The rows of a group lie close to one hidden flat surface of 8 dimensions, which passes through zero. Surfaces can cross.
Known rows, each followed by its group:
[  6 -10  11   8   4   1  -6   2   2   5   3  -4   5  -1  15   0   2   4
  14   3   0]	Naf
[ -9   5 -14  -9   2 -12  -2 -12  -5  -3  16  13   0 -12  -3 -11  -6   8
   7  -9  -1]	Vesu
[  2   0   9   8   0  -5 -18  14  12   3  18  17  21   8   6   5   7  -5
   0 -13   9]	pude
[-14   6  -4  21  26 -14  -7 -11  11  10   9  -6  23  -5   1  -4   3 -11
 -14  -1 -10]	Vesu
[ -7  23 -12  -9   1   0 -14  10 -19  14  -2   7  11  -3 -13   7   7   8
  -3 -13  -3]	tosan
[  7   0   3  -6  -8   1   6  11 -16   6 -13 -14   6   1  -4  10   5   0
  -2  11  -1]	lani
[ 12  -1 -17  11  -9 -21   1  -4   1  -6   8   2  -8   0  -5 -18  -1   6
  -2   3   7]	tosan
[  4  -9  -9   3   0 -17 -11   1  -3   8   3   7  20   0   5   0  -2  -7
   4  -2  -2]	pude
[ -9   8  -4   5  -6 -10  15 -17  10 -14   4 -16 -10 -16  -5 -17   6   2
  -7  12   6]	Vesu
[  7  -6  -9  14   4 -21 -16   2   3  14   6   8  16   5   8  -4  -1  -2
   4  -3  -3]	Naf
[ 10  -8  -2  18  22  10   3   1  -3   5  -6  -2 -18  16  -1   1 -16   2
  -9  -2 -10]	pude
[ -1 -11  11   5   9  -4  12  -4  -3   7  -7 -28   5  -9  11   9   4 -14
  -9  19  -8]	lani
[ -3   3  -6  -3 -16 -23   7  -1   9   5   4   0   0   3   0   0   4  -8
 -18  12   0]	Naf
[  6 -15 -24   7   9 -16   1 -19  -2  -7   5   8  -9  -3   1 -18 -17   0
   6  -2  -4]	tosan
[  5   0   6  -7 -15  13  -2  10   4  -6  -8   7  -6  10  -3   3   1   2
   6  -2   7]	tosan
[ 12  -2  -7  12 -20 -32  -1   2  -1  14  -7 -24  10  -2   6  -3  14  -8
 -11  24   1]	lani
[ -4  -3  -7  -1   1 -16  -1  -7   2   7   4   0   7  -1   3   0  -2  -7
  -4   4  -7]	Naf
[  6  13  -3   6  -2  13  -6  18 -13  -1 -13   1   9  14 -22   8   5  -1
 -13  -8   6]	tosan
[-10 -14   5   2   3  -5   0 -13   9  -4   7   0  -2  -6  13  -9  -7  -5
   5   0  -4]	kuv
[ 13  -5  15  -2 -15   1   6  14  -4  20 -20 -22  -7   7  11  15   7   2
   1  21  -9]	pude
[ 19  -8   2 -11 -26  13   3  10   2 -11 -10   8 -23  11   2   0  -3   9
  13   1  11]	kuv
[19 -1 -1 22  0 -6 -7 17 -7  3  0 -4  7 12 -6 -1  4  4 -5  0  8]	Naf
[  0   9   1  -7 -13 -17   8   7  -9   8   3 -12  13 -10  -4  -1  11  11
   5  13   1]	lani
[-18 -12   6 -16  18  10  16 -23  -3  -9  -1 -12  -2 -21  10   4  -8 -11
   7   6 -12]	pude
[-24  20 -15  10  15 -13 -18 -14  16   8   4   9  23  -4  -7 -11   4  -6
  -8 -14  -8]	Vesu
[-16  16   9 -13  -9   6  -7   3   8   7  -3   1  10  -6   1   6  13   0
   3  -2  -2]	Vesu
[-10  22  -7  -3 -10   0  -5   3  -2  -1  -7  -2  14  -2 -19  -2  11   2
  -7  -4   4]	tosan
[  3   3  -7   2  -1   0   6  -3 -10  -8  -6 -11  -4  -8 -10  -6   1   5
   0   4   4]	Naf
[ 10 -11  -3  13   1  -9   7  -5   5  -8   6  -3 -11   2   3 -10  -6   0
  -2   6   5]	tosan
[  7 -15   2  -4   3  15  -9   8  -5   2  -9  13  -4  14   6   8 -11  -3
   9 -10  -3]	kuv
[  1   1  -3   3   6  12   1  -5   0 -14   2   4 -12  -4  -5 -10  -6   9
   8  -7   5]	Naf
[ 12 -15   3   7  11  10  -1   2  -6  -2  -4   1  -5   8   5   3  -9  -1
   6  -2   0]	Naf
[  4   2  15  10  -2  -1   4   9   8   0   6 -10   0   3   4   4  10   0
  -9   8   5]	pude
[ -3   1   6 -30 -17  29 -11   7   1  -2  -6  27 -21   4   7   8  -4  12
  23 -16   2]	tosan
[ 12   4   3   3 -15   4  10  14   7  -8   1   9 -18  22 -12   7  -1  -5
 -27   1  11]	Naf
[ 12   9 -17   5   6  -5   1   4 -13   1  -5   1   2   4 -14   0  -1   3
  -6  -1   3]	kuv
[ -7  -8  -1  -2  11  -4   1 -12   5   1   5   2   1  -7   9  -3  -6  -4
   6   0  -7]	lani
[ 5 -3 -2  0 17  8  4 -4  3 -2  3  7 -7  1  4  4 -7  0  4 -2 -3]	kuv
[-15  26  -4  -5 -10  -6   0  -3   6  -5   9   1   3 -12 -12  -9  14   9
  -5  -4   7]	Vesu
[-11  -3 -20   1   7 -21 -10 -15  -5   8   3   6  16  -8   0 -11  -8  -6
   3  -6 -10]	kuv
[ 12 -19  -7   8   3 -12  -2  -5   4   2  -1   1  -3   5  11  -5 -11  -6
   7   5  -4]	Vesu
[  3 -19 -14 -13   8   7  12 -18 -11 -18   1  11 -25  -7   1  -9 -23   5
  14  -6  -2]	Vesu
[  8  24 -32 -20  -1 -15   4  -2 -21  14 -16  -4  10 -11 -16   5   7   7
   7   9  -6]	kuv
[-7 13  5 -2  6  1 -4 12 -6 11  6  2 19  1 -8  8  8  8  0 -5 -2]	lani
[  5   7  -1  -6 -10   0  -1  12 -15   8 -12 -10   6   0  -7  10   9   1
  -4   6  -1]	tosan
[ -3 -24  16 -11   3  -3  19 -15   1   0   1 -19 -10 -16  24   5  -6  -7
  11  21 -10]	Vesu
[  4 -18  12  -6  -1  -1  -8  10  -1   2   6   6  26   1  15  15   3 -16
   8  -1   4]	pude
[-19  25 -15   5   1  -1 -18  -7  14   2  -7  10  16   2 -16 -10   8  -2
  -6 -15  -1]	Vesu
[  5  -1   5   2   6   4  10   5 -12   3  -9 -20   3  -2  -3  11   4  -5
  -9  12  -3]	kuv
[  0   9  21  18  -6 -10   5  10  24  -1  24  -6   0   0   6  -4  16   6
  -9   8  12]	lani
[ -3   3   5  15  18  -6  -8   5   3  29  -4  -7   5  11   9  10   0   1
  -8   2 -21]	pude
[-15   3 -17  -3  26  -6 -13 -10 -12  13   0  10  23  -6  -5   3 -10  -6
   3 -14 -17]	lani
[ -8   2  21 -17   7  32   1  14 -17  13 -23 -11  11   2   1  31   5  -9
  -1   2 -12]	pude
[  7  -6  12  -2  13  21   2   6  -5  -3   5   5 -21   5   7   9  -7   5
   1  -8   0]	tosan
[  1   2 -11  -1  13   3  -2   5 -18   4  -5   5  11   3 -12   5  -7   2
  -1  -8  -6]	lani
[ 10 -20   8   3  -5   9  -1   2   8  -9   2   9 -15  11  10  -2 -11   0
   8  -3   4]	kuv
[ -4   5  -8  -1  -2  -5   1  -6   0 -12   9   3   4  -9  -8  -9   3   0
  -1  -5   9]	pude
[ -3  -9   3  -8  17   4  -5  -8   9   9   5  13   1   0  17   8  -8  -4
  15  -5 -11]	kuv
[ 10   1   3  -6 -28  -6   3  10   9  -2   0   5 -12  11   1   1   5   2
  -5   7  10]	Naf
[ 11 -11   1   2   0   1  15   1  -9  -8  -3 -10 -11  -1   0  -1  -6   3
   2  10   3]	lani

New rows, each followed by its group:
[-13   3   6  -5   6  13  -6  -7  12   0  -4   6   2   0   4   3   0  -5
   3  -7  -5]	Vesu
[-5  6  2  2  6 -7 -6  2 -1  7 12  5 10 -2  2  2  3  2 -1 -6 -3]	Vesu
[-15   8   4   0  12  -4  -1  -1  -8  15  -6 -20  22 -10  -1  12  10 -12
 -12   8 -11]	lani
[ -5  -1   1   2  24  -7  13  -6  -6  -4  26   9   8  -9  -5  -8 -13  18
  13  -5  -3]	lani
[-18   1  18   3   7   2 -12   2  13  10  11   6  15   1  12   6   5  -7
   0  -8  -6]	kuv
[ -5  -7  -1  13  21   1  13 -12  -1 -10  -2 -14   6  -4  -6  -3  -7 -11
 -12   7  -5]	tosan
[-11  -3  -4   3  13   7 -16 -12  22  -4   7  25  -3   8   8  -8 -11  -3
  10 -20  -4]	Vesu
[-23   0   6 -11  -2  10 -13  -8  25  -1  -4  22  20   6   6  -1  -4 -10
  15 -13  -6]	tosan
[ -6  25   4  -2  28  23  26  -7  -2 -16   5 -15 -14 -13 -18   5   7   5
 -15   4   3]	kuv
[  5 -12   6 -19 -10   1   6   1  -8   0   4   6 -11  -5  11   4  -6   7
  16   3   0]	Vesu
[  6 -13 -37  16   1 -36 -26 -16   0  19 -11   3  17   4   9 -10  -6 -23
  -9  -2 -12]	lani
[-14   7  18  -3  -9 -21 -22  12  17  18  24  10  47  -7  20  12  23 -12
   6  -3   5]	pude
[ 8  8  4  7 14 -2 -4  8 11 11 12  8  5  6  7 10  5  3  0 -1 -1]	kuv
[-12  16  -2  -6  -5   3   7  -6   1  -9   4  -4  -2 -13 -12  -7   8   5
  -4  -1   6]	pude
[  5 -12 -10   2  -1 -20   6 -13  -3   6  -5 -12  -4  -5   8  -8  -7   0
   5  15  -9]	pude
[ 16  -7  -2  14   0   1   9   1   5 -21  15   8 -25   7  -5 -13  -8  10
  -5  -3  15]	Vesu
[-10   5  20  -8  11   4   6   9  -5  12   9  -5  18  -6   3  14   5   7
   8   3  -7]	lani
[ 10  -1   7  13   7 -15  -5  16  -5   8  26   8   7   6   5   3   2   6
  -6  -5   5]	Vesu
[ -6  -2   0  -2  11  21 -15  -2   9  -3  -4  23  -3  11   1   3 -10  -3
   7 -21  -4]	Vesu
[ 20  -5   2  -6  12  14  20   5 -14   0 -15 -17 -13  -1   0  18  -1  -1
   1  18  -3]	kuv
[ 10  -8  -6   0  -6 -17  -8   3  -5  14   3   2   2   1  12   1  -1   1
   8   4  -4]	tosan
[  7   3  -3  15  12  -2   3  -1 -14  -2  -2 -21   8 -11  -7  -6   5   7
   2   5   3]	Naf
[  9   1 -21  -1 -13   4 -13   0   0  -8 -12  17 -14  12 -11  -9  -6   0
  -2 -13   7]	lani
[  1   1  -6   4   8   2   1   3 -11  -8   3  -1  13  -3 -12   1   2  -6
  -9  -5   6]	pude
[  2  -6  15   4   8   5  16   2  -7   8 -12 -28  -3  -3   5  13   4  -5
  -9  19 -11]	pude
[  5  -6  -4   3 -10 -14 -27   9   6  25  -8   9  19  12  16   9   6 -14
   3  -2  -7]	lani
[ -8   0  -7 -11 -15   5 -14   4 -10   0 -11  11   5   4  -7  -2  -4   0
   4 -14   0]	kuv
[ -2  -8  -8 -14   2   3  -1  -8  -7  -1  -2  11  -6  -4   5  -2 -11   2
  12  -7  -5]	Vesu
[  0  14  -1  21  13  -1  -1   6   7 -10  21  12  -1   7 -15 -10   1  10
 -12 -14  11]	lani
[-34   8   7   1  -5  10 -22  -1  -1  -3   3  12  18   0 -11  -6   0  -5
 -10 -28  -1]	kuv
[  6  -9   9   7  17  18   2   5 -10  -1  -7  -9   0   1   1   8  -4  -1
   1  -1  -2]	Naf
[  6 -24  -2  12  32   5   4  -8 -13   5 -12 -13   7   4   7  10 -16 -18
  -6   5 -16]	Vesu
[ 10 -20   8  -2  28  27  12  10 -30   1 -15  -8   3   8  -5  23 -18  -4
   2  -1 -11]	lani
[ -7 -10  -6  -6   2 -18  -8 -15   6  10   4   1  11 -11  18  -7  -4  -1
  17   4 -11]	Naf
[  4   4   3  21  14  -1   6   2   7 -11  17   0  -5   4  -7  -8  -1   5
 -13  -5   8]	lani
[ 10  -1 -20 -15  -6  20 -10   5 -28  -6 -26   9  -4   3 -17  -1  -9  10
  20 -14   1]	Naf
[ -5   5   3 -12  -6   6  -8   3   2   5   0  10   0   0   4   4   2   3
   9  -7  -2]	tosan
[ -8 -13  -7 -10  12   5  -7 -17   8  -7  13  28 -13  -2  13  -8 -20   3
  20 -17  -5]	Vesu
[-17   4  -4  -8  12  15  -6 -13   4   0 -12   3   5  -3  -3   1  -5  -8
   2  -9 -10]	Vesu
[ 13 -20  12  17  25 -10   5   8 -11  10  19  -5   8   3  14  12  -7  -5
  -7   4  -5]	Vesu
[  7 -30  -3  12  -2  10 -12  -1  -1 -16  -1  20 -14  19   2 -13 -25  -4
   2 -19   6]	kuv
[-11  -1 -12 -16   3   2  -1 -13  -8  -8   0   6   8 -14  -4  -4  -5  -5
   9  -7  -2]	pude
[-17   1 -16  -9   6  -1   9 -26   6 -19   0   5  -7 -15  -8 -19 -10   0
   5  -5  -2]	tosan
[ 13   2 -10  15  15  -3  -1   7 -16   2   5   0  -6   4  -7   0  -4   5
 -11  -6   1]	tosan
[-19  24 -10   0   8   1 -17  -2   5   4   5  15  16   0 -14  -4   5   2
  -5 -20  -1]	Vesu
[ -4  11   9 -12 -13 -10  -1  12  -2  12   9   2  17  -4   2   4   9  14
  13   4   1]	lani
[-5  5  4  9 21  3 -3  5 -6  5  9  2 12  1 -3  8 -1 -3 -9 -9 -3]	Vesu
[  1   7 -17  10 -26 -37 -21  13 -18  23  -8  -8  37   3 -10  -5  12  -4
 -11   2  -1]	kuv
[  6 -15 -10   4  16  11  -2  -4  -7  -8  -9  10  -3  10  -6   0 -18  -7
   2 -10  -4]	tosan
[ 13  -8   0  10   6   7   4   5  -3  -9   3   3 -12  10  -5  -1  -6   1
  -5  -3   6]	Vesu
[-12   8  19  -1   1  -9   4  -1  13   4  24  -2   4 -11  12   1  12   5
   0   4   1]	Vesu
[ 16  -6  -4   5 -23 -29   4   3  -2   7  -3 -20   5  -6   8  -7  10   3
   5  23   4]	Naf
[-13 -11  13   3   6   9   5   2 -21   4 -16 -26  15  -4  -3  12  -1 -15
 -15   6  -9]	kuv
[ -4  27   4  -4 -11   1 -11  24 -12  17  -4  -2  19   3 -11  15  20   5
  -9  -5   2]	tosan
[-19   9  23 -13   4  28  12  -5   6 -12   0  -9 -11 -14   2   5   7   5
   5   1   2]	Naf
[ -1  15  -8   4   2 -14 -14   7   1  15   6   8  21   3  -4   3   9   3
  -3  -7  -1]	kuv
[  9  -9  -3   8   0 -18 -11   2  10   5  24  23  -1   7  13  -8  -6   7
   9 -10   4]	Vesu
[  1   0 -15   2  19  -2  10  -3 -23  -2  -2  -5   8  -4 -15  -2 -11   3
  -2  -2  -6]	lani
[-16  11   1  -4   7   7   6  -4  -7  -2 -10 -13  16  -8 -14   5   6  -8
 -10   2  -5]	tosan
[ -1  -5   5   1   2  -2  10  -9   4  -7   4 -11  -8 -11   6  -6   0   0
   3   9   0]	Naf
[ 22  -1 -13   0  20   7  15   0 -11  -3  -7  -3 -14   3  -6   9  -7   2
   0   8  -2]	kuv
[  3   0   2   1  -5  -4   8   0  -1 -11   4  -8   4  -7  -4  -2   6  -3
  -4   6  10]	pude
[  3  -3  -5  -5   3   8   5  -1 -11  -7  -2   4  -9   0  -7  -1  -8   3
   1  -5   2]	Vesu
[  5  14   3   5   4   9 -10  21 -11   9   2   5   5   9  -9  13   9   6
 -11 -10   3]	tosan
[ 11 -18   7   3  -3  10  -5   7   9  -4  -5  12  -4  17   8   3 -10  -5
   8  -3   2]	tosan
[ -1   8 -10  10  11  -7  -8  -2   2   0  17  15  -4   0  -3  -8  -2   7
  -3 -14   2]	tosan
[  7   0   8   5 -26 -16   4   7   8   1   3 -14  -1  -1   4  -6  12   3
  -3  15  10]	kuv
[ -4  -9  -7  -3   2  -3   1 -17   8  -7  -3   1 -11  -6   7  -9  -6  -7
   2   1  -4]	lani
[  3 -13   6  -2  10   4  -2   1   4   2  13  18  -1   6  11   2 -13   7
  18  -8  -4]	lani
[  5 -17  15   1  14   2   5   3   2   4  13   7   3   5  14   6 -10   5
  14   1  -6]	lani
[  4  14  14   4 -11  16  15  11  -1 -15  -2 -18 -14  -3 -13   0  14  10
 -10   9  15]	Naf
[ -6   2  19   0   4  25   3   4   8  -6  -5  -6 -11   3   3  11   5  -8
 -10  -2   3]	lani
[ 2  8  5  6 11  5  1  7  1  4  3 -2  4  3 -3  9  5  0 -7 -1 -1]	kuv
[ 11  -7   3  10 -10  15  16   3   4 -26 -16  -9 -10  12 -18  -6  -3  -5
 -10   8  14]	tosan
[ 11   5   4  10  18  -8   4   7   0  15   6 -11  11   2   6  14   7  -3
  -6  12  -6]	kuv
[ -2  -8  14 -10 -12   5  -3  -2  19   0   2   7  -8   2  18   1   0   1
  15   2   1]	Vesu
[ 27  10   0  -2  -3   0  24   6   0  -4  -2 -15 -19  -2  -2   7  10  11
   0  24   9]	kuv
[  1  -1 -12  -6 -10  -3   0  -6  -4  -2 -15  -2  -2  -2  -3  -4  -3  -1
   4   4  -2]	Vesu
[ 19  -2  -7   7  -3  -8  14  -2   5 -10   4  -5 -19   2  -1  -8  -1   8
   1  11   8]	kuv
[-7 11  8 -1  1 -3 -9  6  3 13  8  2 11 -3  6  8 10  2 -1 -3 -3]	tosan
[ 10  -6   6   4   2   8 -10  17  -9  15 -18  -4  13  16   2  18   2 -10
  -4   1  -7]	Vesu
[  7  -3  -3   7   2  -7 -10   7  -7  10  -2  -1  14   2   2   1   2   2
   7  -1  -1]	Naf
[  5   9   2   4  -9   9 -18  13   7  -2   5  19  -2   9  -3  -6   5  14
  13 -16  12]	Naf
[-12  15  -2  -3  20 -11  -4   0 -18  24   9 -11  14 -17   3  11  10   2
  -9  -1 -13]	tosan
[  1   0  -7   1  11  17 -10   2  -2  -4  -6  17  -3  11  -8   2 -11  -1
   0 -18  -1]	Vesu
[  4   6  -1  -1   0  10   6   8 -15  -4  -9  -5  -1   2 -14   5   0   3
  -5   0   2]	lani
[ -4   6 -13   0 -12 -27   0 -10  -1   3   4 -11   9 -18   0 -17   9   7
   7  11   1]	Naf
